The rows come from 5 hidden closed curves, with some noise, and rows from the same curve form a group. Each curve winds through 6 dimensions. The rows are also pushed far along 4 directions, which tell nothing about the answers.
(in the rows, 128 means zero)
Some rows, each with its group after it:
[ 88 168 169 115 146 126 175 131  54 123  96 107 138 152 130]
k_477
[129 141 106 101 195 112 186  98 197 140 111 141 103 108 134]
k_317
[195  98  98  85 111  91 109 131 172 148 185 132 146 153 121]
k_145
[135 123  99 116 157 162 159 118 164 111 184 141 126  77 176]
k_317
[105 145 131 158 116  96 104 115 156 164  57 143 150 182  53]
k_317
[190 130 120  67 154  77 140 136 144 144 165  84 129 162 101]
k_317
[139 170 143 112  96  73 125 125 123 158 136 108 171 187  85]
k_277
[129 127  98 153 136 149  98 112 219 139 141 157 137 100 119]
k_317
[150 142 144  81 149 115 157 134  48 121 152  66 129 160 133]
k_277
[100 143 157 161  90 102 121 132  62 121  59 122 127 139 119]
k_277
[ 94 143 141 129 174 158 160 114  80  97  97 107  98  87 172]
k_277
[ 57 160 153 164 111 110 113 100 132 131  40 145 118 126 129]
k_277
[ 53 119 107 157  90 155 114 114 102 121  64 170 128 106 147]
k_327
[111 113 120 150  61 164  83 148  27 121 132 117 153 145 120]
k_477
[145 101 116 129 141 161 116 124 119  96 161 115 103  75 182]
k_327
[103 142 112 124 108  79 102 109 163 144  80 139 151 149 103]
k_317
[126 104 106 131 171 178 157 114 123  73 145 138  88  32 220]
k_277
[135 117 119 152  89 135  78 131 177 154 122 159 124 140  97]
k_327
[175 141 111 100 118 100 139 123 130 134 185 110 162 144 130]
k_327
[114 129 119  95 176 115 169 132 150 116 115 128 116 116 136]
k_145
[138  93  78 125 130 147 111 132 187 152 133 150 110 108  96]
k_317
[110 121 104 146  74 100 103 124 113 150  78 131 125 156  86]
k_477
[ 90 122 112 141 181 166 127 106 195 137  78 167 111  97 121]
k_477
[ 87 166 157 141 118 120 131 115 151 158  96 146 142 157 103]
k_145
[155 134 111 107 104  98  84 138 149 151 158 105 167 165  82]
k_317
[ 88 177 155 108 172 121 178 100 173 147 110 148 128 136 138]
k_145
[146 103 133 128 135 148 105 128 141 128 157 122 114 131 135]
k_277
[111  86  75 147 161 155 104 107 218 141  91 177 115  93 115]
k_327
[154 144 123  89 172 110 162 126 222 141 177 141 129 117 134]
k_327
[147 108 131 142 147 157  87 128 197 133 139 161 131 105 127]
k_477
[124 137 149 107 144 115 176 137  45 117 108  99 125 150 130]
k_277
[ 59 144 121 132 114 123 136 125  73 142  49 126 134 157  94]
k_317
[130 178 164 105 101 102 134 123  64 142 143  91 154 177 124]
k_145
[112 170 180 113 150 109 181 125  23  98 117  79 137 160 158]
k_317
[ 74 152 166 135 155 135 191 119  70 115  67 135 103 135 152]
k_327
[ 82 135 130 134 147 122  98 113 195 145  54 166 125 116 107]
k_477
[ 97 171 131 125  75  78  90 114 156 185  86 143 175 193  59]
k_145
[ 76 132 156 125  89 124 128 152  31 131  73 115 126 170 108]
k_327
[105 122 101 144  50 160  65 134 111 135 134 147 143 118 130]
k_327
[190 114 154 106 160 143 143 139  74  94 185  75  93 119 176]
k_145
[164  89 114 127 149 192 107 146 128 101 198 114 106  85 164]
k_145
[115 152 133 151  89  80  98 133 101 156  65 113 160 196  44]
k_145
[213  85 110  95 138 136 120 145 136 102 224 104 113  93 177]
k_277
[103 145 168 134 154 143 182 123 108  93 127 137  98  87 198]
k_477
[163 143 165 112 132 113 134 147  92 113 166  82 120 141 137]
k_145
[ 83 153 137 131 136 136 177 116  96 107 114 136 124 103 173]
k_317
[166 161 193  87 131  93 170 137  58 136 165  79 128 192 134]
k_145
[201 108 116 122 125 143 106 134 174 140 195 130 118 129 128]
k_327
[116 133 142 127 168 152 151 121 188 131 117 159  87 104 148]
k_327
[154 123 139 138 183 171 171 135 122  99 162 122 105  84 161]
k_277
[201 120 119 102 158  98 145 136 221 148 192 123 112 136 107]
k_477
[125 111 117 134 144 172 144 145 139 114 163 147 130  92 145]
k_277
[126 151 161  99 192 114 163 113 141 118 104 118 103 114 157]
k_477
[130 105 148 142 117 157 108 135 107 122 135 133 109 130 145]
k_145
[158 169 148 114 152 110 130 120 170 142 155 111 146 137 115]
k_477
[150 127 127 145  82 116  97 122 105 121 138 123 132 127 144]
k_327
[176  89 109 107 140 159 151 130  94  86 199 116  99  81 209]
k_477
[144  67  88 151  89 179  96 144  97 120 148 139 101  93 142]
k_317
[107 140 157 155  99 107 128 132  63 116  72 120 121 134 127]
k_277
[143 117 110 121 175 177 175 125 125 118 166 124 106  97 152]
k_317
[118 119 101 146 133 130 114 138 144 123 103 131 137 124  93]
k_145
[154 159 131  92 127  99 160 125  77 124 167  86 155 149 138]
k_327
[133 136 117 111 134 106 142 131 159 160 123 136 149 169  79]
k_477
[103 106 112 139 153 180 154 145 134 103 140 158 118  68 159]
k_277
[110 175 162 122 122  66 139 121 174 153  90 146 150 159  98]
k_477

New rows. What belongs after each?
[104 147 110 157 113  82 101 102 170 158  66 142 167 153  68]
k_327
[172 101 119  87 148 144 157 145  93 101 197  94  94 102 178]
k_477
[214 118 110 111 160 142 109 132 199 153 212 121 153 141  93]
k_477
[181 139 134  86 137 104 142 123  56  98 180  62 133 138 173]
k_317
[107 136  96 133  65 112  62 116 175 175 117 159 174 162  76]
k_145
[ 92 108  92 168  90 144  83 145 122 118  89 144 145 116  95]
k_145
[150 144 155  98 105  93 135 132  37 109 136  85 133 146 159]
k_477
[126 101 131 116 216 161 175 108 139  83 121 132  75  75 203]
k_317
[150 159 137 110 182 107 147 119 172 153 124 101 122 154  81]
k_317
[118 138 131 176  59 119  93 128  84 138 100 119 133 154  98]
k_477
[101  99 104 156  93 170  69 144 201 151 125 185 124 113 102]
k_327
[ 80 167 185 166  96 133 114 139  31 112  88  97 141 162 117]
k_317
[128 157 173  92 127 103 168 134  72 132 146 105 133 169 146]
k_145
[ 92  99 122 139  89 172  91 155 108 128 120 152 115 120 126]
k_327
[185 109 106 111 188 139 129 128 208 151 163 120 113 132  89]
k_317
[105 109 126 149  72 163  63 147  50 123 125 105 135 138 118]
k_277
[148 113  89 140 167 170 106 115 217 134 161 142 120  88 124]
k_317
[ 92 103 120 140 146 162 122 117 221 147 112 198 113 110 133]
k_145
[120 137 126 124 143 107 121 100 216 148 123 153 127 131 127]
k_277
[107 136 127 162 141 167 142 124 152 108 132 155 124  71 157]
k_277
[177 101  92 139  91 120  71 138 216 153 178 146 137 126  94]
k_477
[165 118 134  89 182  89 177 133 213 129 153 144 110 125 136]
k_145
[179 186 180 105 155  73 174 127 132 149 155  89 140 185  96]
k_327
[109 171 160 100 194  76 194 108 154 136  85 124 137 169 114]
k_317
[ 82 137 158 132 158 149 150 113  81  92  74 128  90  89 187]
k_477
[114 111 121 127 114 160 146 147  70 114 147 122 119 116 148]
k_317
[108 146 145 123 108  85 146 140  60 143  68 112 147 181  82]
k_277
[101 133 152 122 178 127 174 112  92  98  83 120 102 124 168]
k_317
[186 112 119 120  95 119  80 119 138 134 197 104 141 143 139]
k_277
[107 150 161 150  92 122 137 124  45 118 104 116 137 153 143]
k_145
[ 72 128 121 150 125 182  95 123 140 122 105 171 150  89 148]
k_477
[143 118 110 142 112 159 119 140 116 127 169 111 117 121 123]
k_477
[139 145 133  97 143  87 130 118 120 152  92 113 148 174  89]
k_477
[148 133 155 120 124 116 147 140  96 100 158 109 116 108 172]
k_277
[188 109  92 114 135 143 130 133 136 145 186 111 134 138 103]
k_317
[ 69 166 173 151 110 102 124 117  88 137  35 144 147 161 107]
k_477
[131 134 145 133  93 135 132 160  38 113 147 101 147 137 124]
k_277
[123 142 146 118  49  83  96 148  95 159 103 130 140 193  85]
k_327
[157 166 184 100 124  83 162 131  81 116 155  88 122 155 159]
k_145
[143 145 158 120 111  75 108 132 164 178 104 132 142 202  58]
k_145
[158 110  93 109  88 106  94 148 172 158 169 138 157 152  87]
k_477
[146 137 118 112 120 100 139 116 118 129 127 111 119 126 138]
k_317
[ 77 139 100 135 109  93 132 119 161 169  51 150 128 165  58]
k_477
[198 111 132 133 119 113  98 131 152 118 187 115 141 140 135]
k_317
[126 123 101 110 128 119 131 126 165 133 140 131 116 111 132]
k_477
[168 144 109  95 137 110 134 131 150 149 171  99 138 141 100]
k_317
[105 115 137 115 189 159 183 136  77  78 112 111  85  87 181]
k_145
[194 124 151 113 113 102 135 160  96 127 186  95 142 158 113]
k_277
[ 91  92 124 166 126 154 100 132 137 129  72 158 109 118 109]
k_327
[104 109  87 124 175 140 173 109 201 134 105 162  88  96 134]
k_477
[ 57 161 115 144 131 116 123 103 189 165  41 169 136 140  79]
k_327
[103 125 135 125  78  89 124 135  43 131  71 111 127 167 112]
k_317
[102 163 142 134 157 130 189 113 146 123 126 138 117 114 149]
k_477
[ 82 139 120 143 119 128 114 128 136 150  84 139 152 146  78]
k_327
[164 128 109  92 168 105 154 142 163 137 143 119 135 123 101]
k_277
[109  93  95 142 118 153 137 127 143 124 123 165 109 103 145]
k_477
[ 72 154 130 128 136 134 150 113 112 114  88 128 108 100 157]
k_477
[143 140 168 126 116 103 105 137  64 111 121  76 125 159 127]
k_317
[119 139 168 130 178 121 174 128 122 126  92 118  95 144 120]
k_317
[120 106 106 139  69 133  98 150 113 138 137 140 141 134 108]
k_317
[110 112 101 141 133 129  85 113 186 163  77 151 132 150  67]
k_277
[113  90  98 145 138 166  90 123 146 131  99 143 112 111 116]
k_277
[ 99  94 105 154  92 167 125 136  78 113 119 147 114 111 149]
k_477
[120 109  98 124 182 185 176 108 126 103 138 137  88  66 185]
k_317
[136 133 115 122 124 137 144 127  68 115 137 107 143 124 139]
k_277
[143  90  93 146  82 137  37 128 153 138 120 147 140 117 111]
k_477
[101 135 119 170  86 110  99 115 178 150  92 170 146 134  98]
k_317
[140 110  97 115 124 130 137 134 128 108 146 139 133  83 159]
k_277
[ 38 155 160 156  88 124 156 139  39  98  64 139 133 127 152]
k_145
[ 63 154 155 168 136 140 121 122 148 133  69 150 137 142  98]
k_317
[163 128  93 135 147 127 115 107 207 141 162 139 152 111 116]
k_327
[166 157 148 102 141  75 144 125 190 147 155 132 146 150 115]
k_477
[116 164 133 129  96  83 106 115 156 166 115 129 169 181  76]
k_277
[ 56 126 135 157  93 134 150 127  61 115  58 148 109 125 144]
k_477
[114 106  99 153  73 127  98 126  93 132  96 129 116 134 115]
k_477
[ 90 117 140 179  95 190  90 126 110 118 121 154 119 102 153]
k_145
[105 140 151 127 147 111 160 128 155 115 108 146 109 100 154]
k_277
[168 105 102 133 133 163 104 134 179 115 199 135 128  77 155]
k_277
[175 128 131 106 126 104 154 127  65 115 154  79 105 143 147]
k_477
[119 120 129 113 109 131 128 150  34  97 127  91 125 127 150]
k_145
